The rows are grouped in 4 different ways at once. Each group adds its own fixed numbers to the row, and there is some noise. The rows also spread widely along 9 directions, which tell nothing about the answers.
In the rows, zero is written as 128.
Some rows, each with its group in each grouping after it:
[115 138 119 147 118 139 126 130 108 134 126 133  81 173  87 121 111 134
 124  65 120 120 116  87 115 137 172  99 147 109 144  87 140 129 121 173
 141  97 126 162 160 142 107] | M gazi z_851 siga
[159 137 110  98 137  87  73 140  98 138 131 130 146 125 170 128 143 116
 135 182 152 126 157 173 102 101 118 109 118 139 120 171  95 148 149 118
  86 139 133 103  87 145 167] | M gazi z_863 rosiv
[119 134 122 126 142 100  95 142  96 115 125 130 121 146 139 144 137 130
 144 142 140 120 127 144 113 118 136  97 123 136 144 139  95 122 128 159
 104 106 146 125 125 119 128] | D bolo z_832 rosiv
[138 138 125 142 120 101 129 126  99  97 120 146 107 155 125 114 118 114
 133 112 119 118 117  59 111 116 129 118 146  99 158 110 127 113 121 157
 104 107 150 125 149 116 118] | G medof z_863 gobol
[124 122 118 140 148 103 116 106 136  70 130 147  85 129 146 132 134 136
 150 104 136 103 111  74 141 117 146 126 122 115 150 131  97 137 106 200
 112  97 153 116 165 132 117] | D medof z_401 siga
[134 116 162 144 103 114 139 132  99 103 148 158 116 149 160 158 180 108
 117 114 129 112 107 100 162 142 145 124 120  94 194 101 124 131  73 160
 145  68 150 151 152 156 139] | G nir z_832 gobol
[110 160 146 126 109 144 110 147  97 174 142 143 156 199 154 132 120  84
 123 181 157 155 117 129 103 109 102  64 133  82 134 143 119 118 132  57
 117 105 133 126 114  93 137] | G bolo z_138 rosiv
[111  90 143  98 128 128 114 163 137 132 157 137  98 142 143 164 165 152
 119  95 169 105 124 161 144 115 142 114 104 132 161 133 147 165 127 203
 134  93 127 116 126 187 125] | M Mugul z_401 gobol
[168 170 155 157 136 113 128  95  90 127 123 129 167 145 165 149 146 123
 135 162 151 136 155 162 147 143 152 116 126 124 158 160  43 117 106  68
  87 121 120 131 143 101 178] | D nir z_138 rosiv
[151 141 135 119 140 128  92 106 149 111 145 129 139  85 146 113 142 126
 134 143 147 112 165 146 126 130 101 110 117 148 108 145 113 156 144 111
 106 158 128  95 111 155 155] | G Kipi z_851 rosiv
[150 145 153 126 109 147 130 121 128 161 152 128 144 160 149 140 143 147
 117 112 171 121 150 162 146 133 159  98 126 110 148 139 117 156 131  84
 127 111 104 134 138 147 157] | M Mugul z_138 gobol
[113 130 103 139 141 110  97 149 125 129 133 130  81 166  79 114 113 138
 134  84 155 115 118 127 111 115 171  78 117 130 132 108 130 128 133 184
 106 105 142 140 143 110 103] | G Kipi z_863 rosiv
[134 125 168 121 125 146 131 130 124 123 136 116 142  84 124 132 155 124
 117 118 114 117 156 145 108 146  70 131 135 157 125 110 152 132 152 126
 130 167 123 111 112 177 142] | G Kipi z_851 rosiv
[127 155 160 145 135 134 139 126  83 151 120 125 156 145 137 148 145 139
 133 143 141 130 143 155 124 141 122 117 152 135 143 141  99 119 139  91
 111 136 118 114 133 118 141] | G Mugul z_832 siga
[134 115 118 108  88  90  81 151 100 145 142 137  94 157 156 147 163 109
 114 132 137 104 129 157  85 107 129 106 103 114 164 100 147 142  91 152
 121 106 151 161 101 172 149] | D nir z_401 rosiv
[136 154 125 129 114 102 102 149  79 174 128 137 129 181 122 144 140 127
 124 132 131 122 135 156  82 119 150  95 119 108 173 128 117 119 121 114
 111 105 115 156 119 129 154] | G medof z_851 rosiv
[102 142 142 130 115 135 113 167  93 200 140 111 113 202  93 152 137 148
 112  89 159 120 126 189 107 138 182  61 118 121 154 102 136 119 125 110
 139  86 110 184 129 122 111] | G bolo z_832 rosiv
[118 124 175 129 106 143 154 142 109 138 140 144 154 142 151 142 143 108
 112 131 144 129 129  97 131 131  82 126 155 106 144 125 158 129 142  96
 133 128 128  93 131 148 130] | G Mugul z_863 gobol
[171 151 102 129 105  74  69 114  97 133 132 143 120 153 162 107 144 104
 125 149 130 117 141 124  97 108 149 100 122  95 154 118 121 132  97 113
 103 109 157 153 109 140 166] | G nir z_832 rosiv
[105 118 165 132 122 128 153 151  97 108 136 156 137 146 145 161 156  91
 117 149 146 133 111 111 153 133  93 125 134 118 160 130 118 118 120 152
 129 101 148 101 136 127 119] | G nir z_863 gobol
[121 131 154 129 133 140 150 153  85 133 117 111 126 157 105 140 114 135
 127 103 113 139 128 122 102 140 103 104 156 133 148 101 138 102 151 151
 119 140 127 136 140 126 116] | G bolo z_138 gobol
[132 122 122 125  90 112 105 143 119 168 143 131  86 171 111 140 156 131
 108  83 148  95 133 159 116 134 184  99 113 117 150  92 142 151  91 143
 142  97 120 183 138 152 133] | G nir z_863 siga
[155 128 183 129 130 120 152 122  95 151 123  99 156 127 141 159 142 145
 120 101 126 125 168 159 116 165 130 125 150 138 161 131 137 114 140 100
 136 142  86 152 140 172 160] | G bolo z_401 rosiv
[ 75 138 162 131 137 196 150 131 136 108 143 121 130 130 122 106 129 106
 115 135 149 145 118  92 156 133  58  97 152 127  82 117 126 133 165 114
 135 129 154  76 124 114  69] | M gazi z_832 gobol
[111 158 155 161 129 180 168 126 117 178 121 117 141 197  72 124  88 136
 113  73 149 159 135 113 136 160 152  90 167 108 131 105 136 103 151  66
 148 110  87 134 163 117  98] | M nir z_851 gobol
[ 96 103 179 128 113 145 143 137 142 120 157 144 125 142 163 167 165 127
 112  92 165 112 117 114 155 138 130 117 120 110 157 128 155 150 110 159
 158  89 126 112 156 178 125] | D Mugul z_401 rosiv
[ 96 139 106 118 150 131  83 163 124 147 141 115  86 146  81 132 140 145
 134 129 183 120 134 201 125 112 148  76  90 168 106 130  84 143 151 156
  90 121 141 122 109  93  95] | M Kipi z_863 rosiv
[ 76 150 161 131 145 163 132 171  88 181 130 124 151 183 105 148 127 125
 121 138 170 156 116 158 123 127 121  81 142 125 131 150 129 111 165  91
 128 103 117  96 121 110 100] | M Mugul z_832 rosiv
[186 139 111 118 114  81  85  99 148 116 136 119 110 105 152  88 145 143
 117 100 136  81 169 125  99 120 154 113 120 123 121 125 142 160 125 122
 100 141 120 143 118 167 161] | G medof z_863 rosiv
[145 141 159 121  99 131 114 126 114 149 148 111 135 121 150 135 182 132
 116 134 142 105 161 180 127 147 122 104 120 139 133 110 113 145 126  76
 127 126 115 159 111 152 145] | M bolo z_832 rosiv
[ 96 128 141 135  99 137 114 148 104 123 159 162 119 163 152 140 164  85
 134 157 145 118  94  91 144 114  99  96 118  84 157 102 118 134 100 124
 133  76 172 117 134 121 113] | D Kipi z_832 gobol

New rows. What belongs after each?
[136 146 124 134 136 114 104 120 117 128 116 124 132 137 126 113 119 119
 124 139 150 131 152 140 110 123 114 108 140 143 105 138 108 126 141  99
  97 144 132 109 118 116 130] | D nir z_863 rosiv
[183 132 140 127 117  99 117 103 104 120 115 145 149 114 159 124 130 111
 127 130 103 119 154 105 104 133 118 142 153 117 159 128 137 130 116 120
 126 143 117 128 131 176 184] | G nir z_851 siga
[127 164 100 162 167 115 124 118  67 130  87 122 116 182  85 129  70 147
 160 106 114 147 130 103  99 126 174 104 166 134 144 129  76  90 146 160
  89 124 122 130 162  92 122] | D gazi z_851 siga
[146 121 156 125 127 137 123 104 151  81 162 149 144 101 182 134 165 107
 134 149 152 114 133 110 165 125  95 119 113 114 140 141 105 159 116 132
 121 125 149  96 136 148 156] | G Kipi z_138 gobol
[115 142 142 118  72 141 113 149 100 179 126 128 126 177 116  99 113  88
 100 119 108 130 128  87  56 126  77  87 159  82 128  70 211 117 138  78
 147 141 125 153 108 156 125] | G bolo z_851 rosiv
[108 147 119 136 122 135 110 143 107 161 141 137 121 186 125 141 138 118
 127 139 168 135 120 155 136 112 144  78 117 111 138 122  92 124 111  99
 117  87 146 131 126  99 112] | D nir z_832 gobol
[189 120 143 115 112 108 119 102 134 108 137 125 134  81 157 127 158 140
 113 102 112 105 177 141 121 148 114 148 132 143 145 113 142 158 116 135
 130 155 112 135 118 206 180] | G nir z_851 gobol
[118 180 115 168 169 121 112 111  95 133 104 136 161 188 126 110  77 129
 151 147 158 157 127  93 116 111 151  85 163 101 127 173  83  96 152  84
  84 110 134  80 150  73 123] | D Mugul z_832 rosiv
[127 141 125 143 108 106 111 151  77 185 129 149 120 225 121 144 114 118
 135 106 135 121 109 105 103 121 197  73 145  70 186 112 141 115 101 120
 146  60 116 180 161 129 138] | G bolo z_832 siga
[154 148 144 131 113 119 131 133  83 166 114 116 150 151 136 149 133 126
 128 129 123 136 155 161  99 137 128 118 145 134 153 121 115 119 125  96
 119 141 111 153 131 141 162] | D nir z_138 siga
[119 136 160 138  87 166 136 130 135 166 164 123 117 167 123 130 167 132
  97  90 162 114 130 153 156 150 152  88 120 105 143  86 139 144  93  78
 159  91 118 168 137 151 113] | G nir z_832 gobol
[117 155 137 160  79 133 131 117 100 125 140 165 117 187 146 106 129  78
 113 145 138 127 100  37 122 112 103 103 156  55 143  93 141 118 103  84
 106 101 163 121 148  94 114] | G Mugul z_863 gobol
[151 157  76 114 121  92  62 140  97 139 125 156 125 183 158 111 111  88
 134 201 144 145 121 126  95  73 113  80 119  88 140 144  92 137 123 115
  77 112 174 115  93 102 157] | M nir z_138 gobol
[132 130 121 122 102 110  96 131 125 128 136 126 103 131 130 119 154 115
 113 123 147 108 144 149 103 122 119 108 120 137 117 104 129 143 113 124
 108 130 140 140 112 137 125] | D nir z_863 rosiv
[154 148 142 136 129 112 128 127  82 150 105 121 146 136 124 141 133 119
 129 143 130 131 159 157 108 137 119 128 147 147 135 132  99 114 137  95
 104 153 115 128 123 123 152] | G nir z_863 siga
[ 88 132 133 118 154 137 107 166 109 147 129 134 136 167 115 140 126 116
 124 145 165 150 119 155 127 114 119  81 127 132 130 153 117 123 151 136
 127  98 139  99 111 121 109] | M nir z_832 rosiv
[144 153 148 150 106 120 126 113 109 121 139 126 126 140 140 113 155 122
 117 107 125 108 133  96 120 139 136 108 136  99 148 104 136 122 109  98
 128 109 135 151 138 135 132] | G medof z_832 rosiv
[149 125 136 102 140  97 101 148 108 163 126 147 197 147 176 138 115  88
 127 180 165 150 152 142 112 106 109 108 141 114 140 197 135 135 160  79
 125 120 102  74 102 163 176] | M nir z_863 rosiv
[135 166 129 136 150 153 125 101 123 132 142 108 121 127 119 137 149 164
 130 131 164 125 167 201 152 143 144 106 111 164 111 138  43 142 136  98
  91 145 117 128 124 103 132] | G gazi z_851 gobol
[116 129 173 147 137 131 156 119 115  89 131 110 118 105 120 155 153 148
 127  87 140 111 144 138 152 168 130 125 134 168 128 111  97 121 133 152
 115 131 121 132 159 122 107] | D bolo z_863 rosiv
[123 109 140 129 124 116 131 132 118  69 133 144 110 106 147 135 153 107
 125 132 131 117 124  97 142 128  86 138 130 133 136 112 115 132 114 178
 110 125 167 103 132 141 112] | D nir z_863 gobol
[130 156 120 128 124 106  93 143  86 183 147 134 135 191 144 153 152 124
 131 164 183 126 136 198 127 112 183  77  96 113 148 159  65 137 114  85
  93  93 118 146 113  95 154] | G gazi z_863 rosiv
[ 40 100 158 105 150 181 138 191 147 168 148 129 118 152  92 173 141 130
 117 106 196 133 111 193 150 129 108  87 116 167 104 145 133 145 160 170
 162 104 116  83 128 131  66] | D nir z_863 siga
[159 138 169 133 151 109 147 120 122 145 129 115 187 125 147 142 125 151
 131  95 152 125 173 141 133 152 154 122 153 141 143 176 125 123 159  86
 129 132  63 102 150 162 164] | D medof z_863 rosiv
[160 154  93 113 107  83  62 121 108 105 128 134  90 113 147 103 158 115
 125 160 108 100 145 131  79  95  98 116 108 123 131 108 103 146 115 143
  77 142 166 141  87 139 148] | M medof z_851 rosiv
[115 101 123 109 154 112 117 164 105 108 115 129  98 139 118 143 122 145
 131 108 127 126 126 121  94 103 104 122 137 142 146 121 152 128 152 223
 103 135 155  98 118 160 114] | G Mugul z_401 gobol
[ 53 128 150 131 115 166 129 157 107 112 150 135 101 150 123 136 159  97
 117 144 148 129  90 112 131 123  80  87 124 122 116  97 128 122 124 158
 133  97 178 111 120 111  68] | D gazi z_832 rosiv
[108 130 166 138 109 129 139 148 100 147 139 144 131 167 128 151 148 114
 109 111 147 118 117 116 119 133 132 107 138 106 155 121 155 124 124 126
 134 103 125 127 138 137 121] | G Mugul z_863 rosiv
[128 164 107 139 126 115 104 143  72 171 105 126 117 190  93 116  95 132
 126 120 122 140 133 124  59 112 140  92 152 113 143 113 140 100 145 117
  94 134 130 135 120 111 131] | G Mugul z_851 rosiv
[107 108 124 115 126 131 110 157 139 123 144 144 125 134 129 121 119 105
 130 127 152 123 121 100 114 104  87 102 135 120 120 123 157 142 153 153
 124 124 146  84 124 146 108] | D Kipi z_863 gobol
[123 158 124 137 171 132 111 117 119 143 126 106 150 153 117 116  97 157
 140 110 168 144 155 157 128 130 165  87 142 143 106 164  91 125 164 106
 110 122 111 105 134 114 119] | D gazi z_832 rosiv
[ 96 146 192 145 113 172 160 117 122 130 146 116 156 120 144 134 164 123
 110 123 149 127 139 131 142 153  87 113 148 132 117 123 130 128 137  67
 132 136 129 104 135 133 111] | D Mugul z_832 rosiv
[141 149 144 133 127 133 138 125 113 151 121 114 150 143 122 118 108 133
 124 119 143 130 161 130 117 139 112 106 160 125 113 125 125 121 159  71
 112 152 104 122 131 121 128] | G bolo z_863 gobol
[135 149 148 125 117 140 126 121 128 121 149 139 140 143 163 128 148 116
 124 149 148 123 132 119 138 117 107 103 121 104 136 136 103 140 125 103
 113 121 142 114 127 123 140] | G medof z_138 gobol
[ 90 156 139 159 113 149 126 134 109 169 139 127 119 205 100 121 122 133
 119  89 160 130 109 115 122 129 171  70 143  95 136 110 139 115 122  94
 130  82 127 138 152 105  93] | D Mugul z_832 rosiv
[118 131 182 118 127 152 165 171  72 193 121 119 173 167 115 174 122 131
 120 117 123 150 148 158 106 149 102 110 166 127 165 127 152 101 162  91
 153 133  79 127 132 154 145] | G bolo z_851 gobol
[100 110 137 118 130 132 135 171 109 141 123 134 116 165  99 146 121 118
 116  99 148 139 121 128 128 124 124 106 144 130 144 118 149 124 149 165
 136 104 126 114 132 143 100] | M nir z_863 gobol
[127 153 148 151 137 120 125  90 126  78 140 147 127 134 174 124 151  99
 132 164 151 120 119  82 154 117 103 117 118  96 135 148  76 126 107 110
  97 116 155 100 138 100 127] | G medof z_401 rosiv
